The same things were measured in two ways. Each way mixes the same 10 hidden numbers, adds some noise and spreads widely along 6 directions of its own, which tell nothing about the thing.
In the rows, 128 means zero.
Some things both ways: the first way, then the second way.
[118 133 214 136 128 128 109 121 126 158 105 164 164 111 146  89 134]
[145 112 151 103 160 101 160 119  89 148 125 150 116 156 113 130 111]

[135 152 173 201 119  78 190 149 157 141 131 143  78 143 129  98 116]
[114 167  80 127 109 100 188  71 117  90  57 142 180 129 117 174 133]

[ 90  95 154  75  71 121  94  99 130 128 152 118 111  84 166 161 159]
[116 166 185 119 213 113  49 120 143 237 173 152  67 185  91 123  89]

[114 108 137 101 146 135 114 140 107 122 114 136 142 111 150 121 130]
[150 143 119 141 126  87  91 159 173 152 149 103 136 104  90 110  95]

[139 148  68 134 100 136 113 103 138 100  93 131  90 145 165 134 130]
[166 143  94  98 129 143 139 125  78  89 136 130 149 109 133 178 100]

[109 138 177 169 126 104 177 178 156 167 140 106 129 118 138  86 147]
[118 144 127  65 167 131 133 131 177 151 117 160 113 131 128 139 120]

[131 115  79  49 161 156  86 148 123  51  59 121 102 147 162 103 135]
[105 124 105 181  47 130 182 117 167  91  97 103 158 144 164 140 139]

[116 136 117 114 121 162 133  96 127 116 114 134 128  97 145 134  94]
[144 165 105  93 174 140  94 132 110 121 172 116 110 123 115 165 109]

[ 93 108 103  98 171 140  94  93 109 105 160 100 123 121 132 117 132]
[121 137 134 114 192 103  59 153 153 174 189 141  50 148 157 128 145]

[166 115 132  69 134 116  64 122 122  92 107 106 126 173 119 144 149]
[125 102 135 217 104 129 122 118 131 114 124  80 131 103 122  71 141]

[ 89 112 172 141 146 145 106 143 118 197  86 169 171 100 150  76 136]
[135 120 147 124 184 141 110 132 135 164 161 137  91 167 119 141  92]

[127 145 101 142 128 130 116 108 154 109 122 140 160 173  82 141 149]
[116 123 127 114 150 185  94  97 122 145 130 150  93 115 155 143 134]

[155 177 135 176  90  93 173 155 167 165  97 100  68 129 156  98 141]
[123 102 142 160 124 145 152  48 175 149  85  65 221  92  91 124 105]

[120  96  97  97 167 152  50 100 108 124 115 138 183 143 110 119 131]
[119  99 131 197  92 152 157  69 164 135 101  78 184 121 124 133 108]

[101 132 148 149 126 132 140 154 154 148 134 119 115  71 137 112 125]
[ 88 155 135  88 129 151 129 137 191 152 123 138 137 145 144 148 119]

[119 131 175 146  94 133 161 130 147 182  86 162 164 112 166 120 185]
[136 111 142  89 126 142 111 195  65 118 165 201  38 122 166 110 147]

[133 149  91  87 126 137 139 160 105  91  69 127  62 108 200 120 129]
[126 132 124 166  86 105 190 147 119  92 114 115 150 136 122 116 113]

[ 91 141 127  88 134 174 102  78  99  87 109 184 151  69 146 179 100]
[ 67 140 118 211 140 122  79  88 142 142 162 106 114  93 109 126 151]

[180 166  84 137 122 122 133 140 134  64  93 121 100 136 148 132 136]
[149 115 132  99  98 112  64 191 138 153 174 105 144  67 127 113 114]

[107  90 124  99 148 192  62  62 109 119 139 128 176 126 128 136  98]
[127 111 118 112  24 105 147 148 156 122  80 125 140 150 199 120 169]

[105 123  72 151  75  83 185 130 168 148 125 129 142 141 135 117 195]
[222 112 135  77  68 135 120 220  82  78 167 162 109 122  86 120 104]

[ 86 112 109 145 143  95 175 164 149 198  90 124 126 132 142  81 118]
[177 115 159 115 184 148 171 138  70 121 134 153 119 205  99 145  88]

[103 160 123 132 127 109 129 119 112  92 114 175 122 153  93 138  49]
[153 158  95 163  89  89 137 125 109  78  95 145 159 149  89 140 156]

[162 148 169  65 140 162 118 132 104  70  76 143 134  95 193 111 140]
[176 102 160  90 121  64 132 170 103 164 158  84 140 111  84  91  76]

[128 177 102 156 125 143 136 113 100 101 149 122 105 142 119 116  70]
[141 145 111  85 148 104 120 116 152 138 121 134 133 134 126 151 136]

[109  46  92  89 174 160  84 102 103 137 157  90 191 144 128 121 133]
[169 115 141  67 118 122 167 156 131 150  99 119 135 162 142 120  77]

[112  88  85 139 138 139 100  73 111 134 178 114 175 140 108 143 112]
[148 154  98  94  91 121 145  98 161 133  89 127 178 116 130 172 104]

[ 90 123 138 155 126 125 141 168 129 186  90 169 145 111 170 106 176]
[ 77 114 113 190 178 174 100  99 174 142 167 136  96  87 120 142 114]

[ 97  86  31 145 150  85 124  88 148  91 176  92 144 133 103 154 176]
[187  61 173 140 104 105  55 208 115 155 190  91 162  72  66  74 108]

Other things, the second way, with their names:
(113): [146 131 157  90 100 144 112 145 144 159 121 126 133 140  89 114  86]
(181): [106 152 130 154 102 124 152  94 155 122 115 140 142 129 120 148 141]
(317): [124 129 136 114 133 120  90 173 162 147 179 119 108 131 135 128 128]
(435): [114 112 146 193 103  88 123 113 122 151 104 114 148 171 119 110 147]
(177): [164  79 168 128  86 121 164 173 134 117 116 155 138 141 100  88 135]
(294): [138 151 113  60 191 126 145 110 106 143 129 148 102 148 149 166  99]
(332): [176 157  80  50 124  84  83 196 125 122 150 135 116 122 116 152 101]
(4): [ 79 159  60 220 123 170  80  55 137 101 156  94 139  86 140 198 129]
(111): [110 161 103 167 112 131 108  97 133 129 116 127 108 163 144 156 132]
(754): [242 102 155  46 120  91 197 223  59 117 113 117 183 141  91 101  35]
(66): [120 127 104  89 158 165 167  79 137 140  92 112 155 107 136 161  72]
(273): [153  90 125 129  45 125 200 134 124  88  58  80 203 105 138  94 121]
(752): [198 108 153  58 109 110 162 192  99 123 115 134 150 116 115  96  94]
(470): [173 194 100  59 146 104 128 152 170 131 119 180  80 173 131 156 105]
(691): [116  95 172 144 126 140 156 145 132 139 146  97 132 156 136 102 122]
(378): [111  85 113 159  62 120 146 166 137  73 134 146 104  88 148  89 190]
(605): [171 104 109 156 162 132 152  82 108  96 142  91 134 112  90 136 111]
(349): [132 105 152 151 119 128  95 152 101 126 150 127 112 154 137 113 171]
(289): [162 139 131 130 153 158  72 116 149 156 156 109 135 104  76 139  78]
(798): [164 133 110 144 166 117 155 100 157 116 112  98 157 124  84 132  93]
(455): [117 103 151 166 100 107 138 151 158 103 144 131 116 158 110  99 184]
(196): [164 150 129 103 135 104 194 119  85 103  92 177 120 172 104 141 111]
(391): [ 93 137 111 159 135 118  98  78 163 159 161  99 130 113 136 166 129]
(90): [113 121 142 148 128 135 121 107 150 150 135 118 115 127 152 121 142]
(405): [ 99 195 112  62 174 162 157 100 137 155 109 194  99 183 140 207  76]
(148): [164 138  76 113 176 126  84 147 125 106 168 113 108  80 115 141 114]
(520): [141 117 128 172  95 122 165  87 133 117  77 108 175 166  99 133 121]
(36): [132 121 133  90 144  98 171 153  76 116 107 132 135 139 129 110 122]
(476): [150 119 122 143 165 191  57 119  98 107 183 124  49 182 137 145 169]
(143): [ 76 153  95  99 131 171 151  98 138 107 112 145 135 118 180 182 144]
(530): [108 128 159 134 113 142 131 152 151 147 113 166 123 157 130 117 132]
(486): [114 152 141 134 147  74  89 120 155 189 131 151 144 146 101 146 120]
(200): [160 138 120 112 116  97 153 133 132 119 109  98 143 151 136 123 118]
(524): [ 73 160 114 157 160 144 131  46 147 138 129 124 149 138 137 189 146]
(490): [106 104 177 158 172 107 166  85  73 167  84 106 152 165 118  91 123]
(26): [102 156 122 152  83 114  98 147 165 140 152 158  92 130 163 141 149]
(793): [135 106 167 153 196 131 175  24  79 172  88 138 106 177  87 118  99]
(693): [112 133 132 149 145 123 189  76 107  97 107 104 162 134 108 132 138]
(742): [100 108 125 155  97 112 146 136 164 149 107 130 153 123 161 131 121]
(187): [145 154 131 124 114 117  97 135 108 135 134 114 121 152 130 128 130]
(732): [145 135 149  98 141 123 100 139 139 180 125 106 139 146 107 118  81]
(638): [138  24 191 127 114 111 116 171 137 150 134  82 123 131 155  38 189]
(152): [154 124 106  98 142 105 141 143  93 123 130 129 130 111 140 139 107]
(335): [124 111 127 153  86 125  92 159 177 128 158 115 119  97 143 108 156]
(734): [111 120  94 153 141 136 142 140 113  80 126  89 170 116 131 135 143]
(536): [124 160  84 158 100 138 126  87 150 117  86 102 139 119 122 138 103]
(705): [122 125 112 187 113 124  70 108 164 139 178  91 107  78 109 116 133]
(12): [120 142 149  84 184 159  65 177 126 156 214 165  49 124 135 135 123]
(8): [ 92 184  73 138 153 110 129  47 175 127  94 152 116 118 140 176 153]
(105): [145 123 106 118 123  91 115 218 120  83 150 172  75 105 147  87 179]
(329): [111 100 159 124 170 187 121  90 117 148 129 137 112 132 131 126 132]
(456): [133 138  98 167 139 149 149  73 164  92 134  79 184  72  83 148 112]
(338): [185 114 179  88  60 126 140 184  75 149 114 128 179 126  90 105  62]
(594): [164 136 150  87 143 126 103 159  99 149 140 153 105 123 112 111 107]
(507): [163 186 123  85 144 146  98 138  90 133 136 141 126 132 106 150  91]
(165): [133 134  86 127 161 121 150  87 195 122 111 131 131  88 104 137 108]
(337): [161 148 101 161 155 149 194  56 113  91 100  72 197 129  63 165  54]
(390): [164 166 115  55 113  83  98 184 147 132 121 169  80 154 136 113 153]
(102): [159 166  55  42 192 107  80 157 110 130 168 132  89  63 121 165  71]
(681): [154 163 115 127 109 148  99 136 148 114 142 147  93 137 131 141 127]
(625): [142  98 179 141  75 141 106 184 140 150 171  96 119 121 119  79 105]
(55): [124 191 112 101 160 147 118  99 120 143 102 103 148 111 112 136  84]
(749): [121  85 159 175 147 154 170 108 142 127  92  65 172 104  97  66 100]
(554): [143 131 133 134 121 108 151 158  86 104 119 146  82 204 149 112 146]
(301): [133 168 120  55 113 132 151 151 129 111 125 181 121 168 147 182 132]
(644): [191 117 129 140 121 107 102 132 121 123 133 117 117 113  99  99 127]
(420): [139 130 117  89 108 123  99 102 149 152 126 101 117 116 155 137 137]
(796): [160 123 143  87 159 122 128 141 116 158 111 126 114 153 128 108 101]
(24): [ 98 102 149 108 129 149 158 153  74 119 122 131 101 125 171  93 143]
(620): [118  99 139 153 100 147 172 149  82  68 116 132 126 159 119 108 155]

Some of these things the first way, each followed by its name:
[ 82  99 198 109 142 146  85 118 132 219 120 124 165  71 145 140 139]
(749)
[102  98 114 153 163 144 163 128 128 102 139 149 146 146 129 116 102]
(332)
[ 92 140 138 123 135 124 144  99 120 100 150 123 110 135 129 126 123]
(8)
[120 142  90 148 145 156  93 141  96 131  80 152 100 117 184 115 119]
(742)
[112 116 133 159 167 140 139 125 146 140 128 124 154 117 108 118 112]
(143)
[169 144 182 115 129 128 106 132 130 119 105 147 145 129  88 157  88]
(55)
[135 142  60 115 165 132 143 133 114  58 103 163 120 192  89 143 107]
(536)
[ 96 109 131 109 120 125 129 135 116 134 145  99 132 145 180 105 173]
(165)
[160 147 129 125 129 156 164 105 138  98 121 111 137 151 121  98 126]
(420)
[130 131  39 100 156 129 140 146 120  60 139  86  86 130 143 119 135]
(317)
[141 121 176 135 119 115 110 140 145 156 115 120 123 158 134 100 141]
(796)
[104 110 112 131 156 153  72 110 134  99 132 113 101 122 128 141  80]
(734)
[149 142 136 103 107 138 101 102 112 108 117 154 150 118 134 127 154]
(705)
[128 153 125 122  72 147 142 139 142 112 110 157 140 114 141 140 143]
(113)
[ 71 162 179 104 114 159 117 124 109 140 108 152 154  67 154  96  91]
(455)
[179 165 136 162  89 142  71 120 122 140 130 133  95 141 127 125 130]
(273)
[101 132 165 145 121 105 192 168 194 139  81 133  97 121 149  92 154]
(620)
[ 75 118  98 143 127 107 190 145 130 204 135 114 179 111 155 115 132]
(177)
[121  75 131 141 168 104  96 131 107 218 125 122 179 110 144 106 130]
(754)
[153 149 131  96 132 153 106 120 108 119 104 113  92 131 156 107  93]
(200)
[126 141 180 143  99 133 119 141 147 149  86 143  97 139 179  98 147]
(148)
[145 159 161 125 143 126 145 155 168 108 102  52  77 153 145  68 140]
(638)
[157 112  84 154 101 112 110 104 154  99 117 149  94 164 123 127 160]
(4)
[106 115 163 102 147 144 109 133 131 105 113 135 192 132 132 120 158]
(378)
[120 114 117 126  62 117  87 112 141 116 145 113  85 158 153 130 143]
(520)
[145 147  87 113 140 123 112 103 127  54 134 101 104 147 107 126  94]
(524)
[144 150 105 103 110 118 133 144 125  98  84 135  92 119 161 114 156]
(26)
[129 128  83 102 137 132 103 121 108 113 103 146 113 134 124 126 112]
(337)
[152 137 143 116  91 121 115  90  97 144 161 139 153 173 117 129 136]
(793)
[113 145 110  86  84 136  74 114 149  81  88 141 124 136 139 148 156]
(289)
[104 107  81 152 165 125 186 112 121 119 174  96  97 115 136 153 104]
(36)
[130  97 177 122 167 146  71 141 155 116  90 142 168 155 111  99 170]
(66)
[140 126  94 117 127 132 103 124 130  79 131 119 106 142 125 144 123]
(732)
[137 121 118 122  92 105 103 102 139 116 156 109 137 140 107 161 159]
(594)
[144 150 142  87  94 143 109 104 116 100 130  97  95 106 162 142 106]
(693)
